The rows come from 5 hidden closed curves, with some noise, and rows from the same curve form a group. Each curve winds through 8 dimensions. The rows are also pushed far along 4 directions, which tell nothing about the answers.
In the rows, 128 means zero.
Some rows, each with its group after it:
[101 155 145 132 142 101 154 130 130 113 122 110 121 112  83 124 120 150
 114 118 143 149]  q_489
[ 76 162 101 122 115 126 153 134 138 159  88  86 146 102 176 139 140 133
 153 194 130 134]  q_126
[218 121 137 109 141 177  75 114 131 129 140 180 149 139 124 115 140  90
 135 132  94  68]  q_394
[120 144 106 125 124 101 116  82 175 159 126 129 142 129 171  80 139 140
 130 176 154 155]  q_394
[109  84 104 120 135 161 153 177 113 153 106  96 119 110 113 134  98 103
  82 151 131 143]  q_199
[ 42 143 141 124 154 116 179 140 144 143 101 119 130 140 133 153 110 169
 161 167 118 133]  q_199
[133 105 143 132 139 128 113 120 108 109 148 107 130 130  88 161 144 168
 113  70 132 146]  q_394
[185 137 134 131 133 166  97 134 120 152 150 160 142 121 108 149 123  84
 135 110  90  81]  q_126
[ 94 111 144 125 141 124 163 168 102 137 120  92 121 146 115 159 112 173
 155 143 127 150]  q_126
[155 100 134 148 130 131 112 148 122 116 150 137 106 147 119 106 119 126
 102  91 126 159]  q_514
[147 157 181 106 154 108 157 115 140  94 137 117 136 120 107 118 114 147
 172 149 110 130]  q_489
[ 66  78 115 160 114 132 172 154 131 157 122 136 114 118 152 140 103 148
 112 163 141 125]  q_489
[185 150 154 121 139 131 107 127 131  99 136 176 107 161 110 116 149 134
 165  93 121  97]  q_199
[148 153 139 105 151 124  95  77 141 107 146 135 143 149 106 126 156 134
 135  72 126 133]  q_199
[ 94 134 104 142 115 134 148 166 119 163 116 140 101 102 104 202 114 101
 128 105 122  92]  q_489
[152 144 119 120 118 122 113 121 125 143 126 130 141 163 154  75 128 121
 137 166 146 141]  q_126
[ 34  60  55 162 104 122 112 143 126 170 123 127  98 157 167 157 121 123
  61  84 157 180]  q_514
[116 127 150 136 126  93 138 119 116  94 137  85 133 131 131 109 138 185
 131 128 147 179]  q_394
[129 108 114 131 124 134 114 125 132 114 130 101 118 122 163 137 158 137
 124  96 120 164]  q_394
[217 126 134  99 150 166  84 119 135 111 132 151 124 142 111 104 160 114
 133 101 118 105]  q_394
[204 135 111 117 123 150  52 106 140 119 135 157 129 121 144 139 169  91
 133  92 102 100]  q_126
[237  98 123 123 131 192  71 143 139  90 126 193  96 122 133 103 164  73
 110  87 100  74]  q_199
[165 102 108 120 111 120  72 102 114 104 165 137 114 160 144 139 138  86
 115  44 122 149]  q_514
[ 76 142 124 119 139 129 147 116 137 163 113 114 152 116 129 165 126 152
 148 162 122 113]  q_394
[164  78  87 142 116 162  91 148 159 127 115 161  81  98 166 135 157  94
  98 103 117 118]  q_394
[138 123 135 120 148 159 125 142 126 148 114 174 137 124  91 155 116 119
 130 152 115  60]  q_394
[166  84  98 140 111 160  97 171 107 143 127 176  96 145 127 133 115  74
  98 111 121  98]  q_126
[106 107 126 107 147 149 143 145 112 144 118 117 127 127  91 188 124 138
 136 112 125 106]  q_514
[127 110 142 129 143 110 106 110 133  80 130 140 108 122  90 155 152 168
 108  67 138 131]  q_126
[200 112 125 126 125 154  79 134 123 128 146 190 120 154 134 115 122  77
 131 117 105  84]  q_126
[160 151 167 143 144 145 143 121 155 148 142 172 143  92 103 138 121 131
 156 158 101  67]  q_126
[ 90 190 154 127 159 111 153 112 139 161 127  79 171 152 119  97 136 197
 160 167 136 176]  q_489
[ 91 122 118 140 125 107 126 106 124 134 154  83 142 169 155  86 128 152
 105 102 148 213]  q_394
[155  71  79 142  98 166  95 176 122 129 105 165  81 130 180 135 141  81
 105 120 119 108]  q_199
[ 84  91  91 124 127 110 104 101 138 144 116 113 137 143 148 119 136 155
  84 139 165 167]  q_514
[144 115 142 115 150 122 117 133 118  96 142 132 100 175  96 130 143 158
 138  58 137 153]  q_514
[ 94 105 134 163 135 154 155 160 139 156 121 157 122  71  98 185 107 127
 105 139 104  77]  q_126
[153 144 118 100 105 103 113  93 127 111 127  75 152 131 195  88 144 122
 156 170 137 170]  q_394
[108  59  51 158  82 132  77 139 140 142 130 137  90 145 234 115 139  79
  79  98 130 183]  q_514
[112  81 124 112 133 114 130 135 117 108 116 108 121 132 118 126 112 143
 103 142 149 154]  q_199
[108 152 134 130 144 157 160 152 130 184 121 118 160 146 144  98 104 126
 148 195 109 128]  q_514
[164 128 147 142 133 121  77  81 142  78 155 154 136 140 132 108 167 150
 117  68 120 136]  q_394
[109 139 135 125 127 125 129 111 139 122 111 136 167 129 165  81 110 119
 122 208 119 121]  q_126
[137 174 177 112 176 126 132 127 132 122 130 150 146 121  46 158 104 132
 146 125  93  90]  q_514
[ 58 125 123 133 113  87 162 122 104  97 132 103 100 150 107 155 128 155
 120  58 165 164]  q_514
[160 140 129 116 121 149 106 136 110 105 115 170 128 118 109 152 131  80
 131 118 107  59]  q_489
[233 158 163 139 125 140  95 112 142  90 148 197 126 113 110  77 140  97
 134 126 113  69]  q_199
[117  69  93 152 105 147 129 168 116  97 104 124  75 110 136 128 147 122
  65  84 154 146]  q_199
[ 81 102 143 165 133 165 200 194 112 176 116 125 130  70  78 176  82 138
 102 176 117  83]  q_126
[ 88 163 165 141 158 124 177 150 125 167 138 118 144 162  92 117  96 170
 155 152 121 145]  q_514
[180 134 128  96 122 107 102  75 125 100 155 129 127 184 136  70 154 131
 142  88 167 156]  q_126
[ 32 179 152 116 146  85 198 109 126 175 133  72 168 163 131 145 102 195
 193 177 139 165]  q_514
[154 160 118 101 131 144 109 109 154 116  99 125 149 122 185  79 149  99
 150 188 108 124]  q_514
[202 176 152 136 115 157 119 136 140 111 126 174 136  66 132 136 133  65
 159 154  74  41]  q_126
[110  80 116 119 118 119 128 144 100  93 119 115 105 120 105 163 115 117
  93  97 143 131]  q_514
[188 155 144  93 144 156 133 119 129 148 130 104 167 113 119  90 121 102
 146 183 117 118]  q_199
[120 177 159 150 129 109 141 106 126 128 153 105 159 143 134  91 139 171
 151 129 128 161]  q_489
[221 143 154  79 134 104  80  68 134  71 142 135 157 149 145  54 141 115
 152 157 134 130]  q_199
[106 120 124 103 145 109 134  85 148 113 141 139 109 192 134  95 141 152
 137  78 165 161]  q_489
[149 152 152 129 143 127 133 132 110 136 145 157 133 125  38 144 106 120
 113 100 137  87]  q_199
[175 167 176 123 148 158 160 161 101 165 142 131 158 128  77 138  99 129
 177 172 101  75]  q_126
[ 93 108 127 145 121 127 152 148 111  92 127 155  86 140  89 142 120 119
  93  56 147 119]  q_489
[106 113 150 129 147 168 159 166 104 128 107 121 151  89  88 175 104 129
 116 159  95  80]  q_489
[ 64  90  80 143 107 107 127 157 109 158 121 110  92 161 154 170 126 144
 117  96 154 170]  q_199
[120  96 138 163 124  98 119 131 120 109 153 151  93 135  88 155 132 171
 103  56 151 141]  q_199
[202 150 139  92 154 176 112 131 145 140 122 160 129 132 116 130 145  98
 171 136  98  73]  q_394
[ 34  88 103 145 131 102 123 123 113 122 138 115 107 160 111 191 130 163
  90  36 145 172]  q_394
[ 86  93 125 136 116 116 157 162 104 146 120 120 119 102 111 199  90 132
 129 152 127 105]  q_199
[155 152 187 137 139 121 134 118 111  77 151 140 145 141 102 108 126 151
 150 115 109 116]  q_489
[ 96 102 113 120 136 144 136 145 117 164 126  89 144 156 155 138 121 146
 136 149 124 162]  q_394
[128 166 160 140 135  92 148 144 118 101 140 157  93 127  54 158 112 134
 141  69 134 107]  q_489
[ 95  73  87 163  99 115 126 186 111 121 119 151  53 114 115 184 108  97
  78  63 139 134]  q_489
[120 103 140 131 153 147 149 148 138 147 121 115 134  99 104 134 112 147
 110 163 121 127]  q_489
[188 165 143 121 126 111  88  97 150  81 146 135 131 121 157  90 139  87
 143 111  94 146]  q_514
[ 51 130 149 123 154 107 185 104 141 132 135  80 142 161 137 102 123 196
 143 133 149 191]  q_489

New rows. What belongs after each?
[114  64 125 140 137 133 125 173  92 127 147 122  97 131  75 188  94 122
  87  62 121 145]  q_514
[148 149 174 120 165 138 156 124 147 157 136 140 154 121  88 127 112 166
 168 180 114  95]  q_489
[213 146 171 103 140 151 124 123 116 125 149 132 164 114 108 113 109 101
 165 171  94  84]  q_514
[ 34 127 121 144 131  94 150 120 114 106 136 106 109 160 100 147 125 157
  95  42 154 184]  q_394
[ 84 112 122 131 156 123 124 120 127 154 136 103 142 149  88 131 120 167
  87 103 149 173]  q_514
[119  67  83 168  92 126  89 158 112 119 141 169  77 118 130 169 115  72
  61  47 128 126]  q_199
[ 78 124 101 145 126 136 133 141 131 192 127 103 144 134 152 143 118 136
 118 151 126 156]  q_126
[132 153 178 143 159 121 156 129 140 118 146 153 127 120  62 123 110 154
 133 112 120 114]  q_199
[129 105 113 139 128 177 146 184 137 150  90 154 105 112 153 134 129 115
 131 179 110  85]  q_199
[116 175 150  94 153 102 140  89 142 146 125 112 158 134  99 146 137 173
 175 155 140 118]  q_394
[165 167 171 123 133 137 136 118 116  89 132 144 155 125 103  92 125 118
 140 146 113  91]  q_394
[225 113 108 128 117 207  92 158 124 148 115 177 119  97 128 129 157  69
 118 135 108  45]  q_199
[219 125 129  82 136 133  57  69 122  76 148 138 144 143 101  90 157  96
 102  73 141 124]  q_199
[ 54  96 131 166 130 136 176 157 121 162 117 104 143  87 107 158 102 167
  87 166 136 130]  q_489
[172 124 107 116 116  98  64  73 140 126 155 119 153 158 164  58 135 106
  98 128 152 182]  q_199
[131 130 140 147 131 153 117 169  95 133 130 137 144 117 100 162  99  97
 110 124  85 100]  q_126
[172 106 105 101 126 190 106 137 119 149 114 137 144 116 145 139 137  73
 125 151 104  77]  q_514
[109 116 129 141 115 127 120 120 115 110 138 114 145 135 164 128 129 127
 122 125 112 146]  q_394
[168  96 130 127 138 174 108 152 131 137 118 187 127 100  99 152 111  90
 110 152  99  49]  q_199
[156 107  82  94 115 107  67  75 146 121 123 101 136 146 189  90 166 124
 115 130 160 179]  q_394
[ 96 116 142 126 142 113 158 145 130 133 108 120 129 121 110 134 108 167
 130 179 141 126]  q_514
[141 115 139 111 138 106 119 138 101  87 153 124  87 173  86 152 118 120
 133  27 132 162]  q_199
[188 103 113 104 132 145  92 122 121 107 140 113 124 139 121  86 129  87
  90  97 134 158]  q_199
[137  95 115 132 141 162 103 156  93 131 150 163 100 176  69 165 120  97
  92  21 121 115]  q_514
[ 57 110  92 129 141 152 166 140 150 191 102  96 134 119 140 127 126 146
  99 165 151 153]  q_489
[200  74  69 116  78 161  71 137 106 103 104 132 114  99 178 103 155  55
  74 137 145 107]  q_199
[119 164 146 149 122 115 147 127 134 150 136 151 141 109 116 142 107 118
 148 154 114  92]  q_199
[167 163 168 135 143 135 131 115 109 128 168 164 143 146  51 124 115 121
 129  76 126  89]  q_514
[222  93 121 107 119 163  88 158 102 105 131 155 108 138 124 120 124  68
 122 114 111  95]  q_394
[203 164 152 110 148 159 101  94 138 144 146 140 182 119 110  82 131 106
 133 166 108  96]  q_514
[ 80 148 133 147 134 121 154 138 128 170 137 154 126 145 105 165 106 139
 147 120 121 106]  q_514
[ 85 148 129 130 121 120 165 125 137 137 119 118 135 161 183  88 127 148
 162 169 138 152]  q_489
[160 152 158 145 134 143 146 139 149 133 121 166 139  97 117  96 117 124
 136 187 114  80]  q_199
[147  92  91 130  95 159 122 161 132 138  93 127 131 107 225  77 112  68
 115 231 111 125]  q_514
[ 88 187 165 125 159 101 160  97 131 115 152 121 132 148  59 149 132 167
 149  55 137 138]  q_394
[ 93 146 131 105 145  90 126 107 125 119 139 133 111 191 103 149 125 148
 155  66 143 152]  q_394
[ 99 145 150 152 140 118 182 158 133 164 133 126 116  76  59 184  97 149
 132 128 125 104]  q_489
[ 86 160 124 102 127  83 132  86 134 134 125 103 155 174 168  98 121 148
 164 170 146 165]  q_394
[128 164 167 159 139 103 134 116 109 109 182 150 108 160  44 150 138 165
 130   4 142 135]  q_489
[137  92 109 147 114 126 102 147 132 124 123 116 120 126 178 102 126 126
 105 155 124 167]  q_489
[ 86 114 156 130 140  81 132  98 116  68 143 127 124 174 102 110 126 183
 112  80 156 168]  q_489
[111 192 174 147 130  91 167 130 107 113 137 158 114 136  47 164 127 173
 167  86 148  82]  q_199
[160 142 107 134 103 149 140 144 146 173 122 132 125 106 186 114 133  96
 162 183 119 108]  q_126
[185 132 140 122 148 162  96 147 138 134 140 153 127 117 119 152 119  84
 146 115  68 102]  q_514
[162 159 169 142 130  92 119  87 149 100 159 143 134 132 132  96 146 170
 161 118 130 139]  q_199
[100 136 172 126 163 135 180 130 121 112 149 123 122 148  69 146 119 164
 145  76 125 129]  q_489
[184 145 150 125 124 126 106 107 123  81 158 171 111 178 134  93 145 111
 159  65 122 117]  q_489
[ 77  91  82 127 109 101 102 106 124 139 141  90 124 163 180 138 130 128
 104  92 143 203]  q_514
[150 140 114 139 113 166 125 138 142 175 124 169 147 110 170 124 118  73
 147 184  94  70]  q_514
[148  81  87 118 119 166 100 167 119 132 116 170  81 135 130 175 125  61
 111  78 109  90]  q_394
[135  81 141 129 140 128 130 145 103  91 143 123  92 119  57 175 124 145
  93  42 139 133]  q_199
[186 155 126  96 143 116  53  68 159  96 133 128 161 145 165  62 150 101
 124 139 111 161]  q_514
[ 91 106 128 151 120 135 163 174 110 142 107  85 142 105 150 112 102 146
 109 202 125 156]  q_126
[148 110  93 130 119 159  97 136 120 104 133 143  92 152 133 116 153  83
  88  36 132 142]  q_489
[125 142 157 115 145 106 145 119 137 121 118 123 141 132 117 108 118 168
 152 183 138 128]  q_514
[201 156 138  90 114 127 104 102 106  90 126 130 143 122 112 105 152 103
 143 133 146  93]  q_199
[ 85 104 125 126 115  61 120 106 112 100 146 102 111 162 132 151 121 169
 130  84 160 186]  q_199
[132 164 175 113 152  99 156 121 126 145 154 122 152 140  95 138  84 140
 181 160 108 125]  q_199
[161  98  86 116  98 144  95 151  94 120 128 133 104 126 124 146 114  42
  89  83 128 118]  q_199
[192 173 159 100 144 133 122 107 117 139 158 125 154 136  82 131 129 121
 170 115 120 103]  q_199
[104 141 179 101 165 116 172 137 107 103 136 122 125 123  40 197  94 143
 159  93 110 101]  q_199
[157 175 153 126 145 128 128 119 128 135 148 179 117 167  72 136 134 135
 165  77 129  86]  q_489
[153 159 138 135 148 149 119 121 155 140 128 147 136 128 124  93 145 132
 129 133 118 125]  q_514
[112 129 157 120 147 111 156 138 128 100 131 105 115 121 104 144 112 146
 143 113 116 153]  q_489
[142  90 137 138 123 169 161 174 108 137 126 178 112 111  90 148  87  86
 109 141 117  54]  q_126
[188 121 139 105 122 116  86  94 114 108 153 141 143 124 104 142 128 108
 130 109 126 103]  q_199
[ 99 156 164 133 125  91 151 104 116 106 139  80 167 145 153  96 127 183
 157 164 131 175]  q_394
[127 110 128 125 123 164 165 182 110 145 109 129 109 129 142 147 112 115
 157 161 111  97]  q_514
[116 178 124 111 120 107 143 107 138 172 119  94 167 149 186 104 133 150
 194 212 134 144]  q_199
[135 106 101 127 115 169 109 134 133 146 113 142 142  95 167 155 134  86
 120 156  97  85]  q_394
[155 140 119 109 116 137 135 145 115 165 110 120 151 126 145 105 106 100
 147 214 132 104]  q_199
[107 120 136 140 154 157 146 169 142 171 113 158 119  76  82 220 106 122
 136 140  82  66]  q_514
[177 134 123 115 123 142 107 116 128  90 120 134 119  94 107 117 153 100
 102 102 135 105]  q_394
[181 147 146  93 150 128 118 104 126 114 145 106 147 146 100  80 127 118
 128 120 135 154]  q_199
[145 173 161 110 120 100 154 107 137 111 117 107 156 119 170  88 129 149
 195 218 125 121]  q_199
[109 129 122 131 137 112 151 144 135 155 146 117  95 150 107 144 117 138
 138  84 141 164]  q_394
[ 78 124 149 142 148 165 192 183 118 168 107  97 136  79  94 204 114 167
 147 165  99  95]  q_394
[ 76  94  69 161 105 120 126 145 145 183 105 108 117 105 168 118 126 133
  72 167 163 169]  q_489
[ 67 117  98 150 100  89 132 126 110 114 129 102  95 142 129 157 150 161
 105  58 173 172]  q_199
[156 112 146 116 135 121 125 127 132  84 137 119 111 119 129 122 123 117
 130 108 112 147]  q_489
[169 139 152 133 128 120 107  82 131  80 159 143 140 125 102  87 146 129
 101  79 139 130]  q_489
[133 165 151 124 141  84 120 100 132  82 142 117 117 138  83 102 136 149
 117  74 151 168]  q_489
[ 73  67  91 135 127 132 135 151 129 154  96 118 121 110 133 152 115 146
  80 164 148 135]  q_514
[ 75 117 108 119 121 112 138 135 118 141 115 124 123 151 145 148 106 120
 132 143 135 134]  q_394
[149 107 165 149 122 123 125 151  86  72 156 136 108 126  76 161 120 138
 116  56 117 121]  q_394
[ 85 123 125 125 136  71 125  99 133 151 153  90 145 168 140 108 101 161
 125 138 149 205]  q_199
[157 140 124 114 123 109 103  91 144 156 143 113 170 136 166  74 110 113
 130 191 131 155]  q_199
[178 154 157 141 134 102 111 107 136 117 169 137 122 111  80 132 132 136
 132  77 127 134]  q_489
[ 73  54  98 123 130 140 129 145 119 130 112 123 113 126 132 177 116 129
  91 114 130 132]  q_489
[122 130 123 108 143 107 115  97 143 100 124 135 118 166 121  86 141 142
 111 100 162 160]  q_489
[137  96 118 138 104 136 110 121 129  97 118 109 150 127 216  64 138 119
 108 185 120 159]  q_489
[157 145 131  97 120 133 115  90 129  89 111 120 159 115 157  82 147 105
 129 170 132 113]  q_126
[177 172 140 102 124 127  93  93 125  97 124 156 154 136 134 106 145  97
 156 137 117  84]  q_489
[156  97 114 132 113 112  90 136 114  85 146 161  89 149 121 121 111  76
  90  60 128 142]  q_199
[190 135 121 131 112 165 110 145 115  91 125 170 103 102 100 120 139  58
  96  79 118  76]  q_199
[137  82  96 107 121 162 114 143 126 139 106 111 127 103 158 158 137 104
 120 152 116 113]  q_514
[112 163 169 158 150  94 131 128 132 121 150 171 114 139  53 157 118 169
 134  74 127 113]  q_126
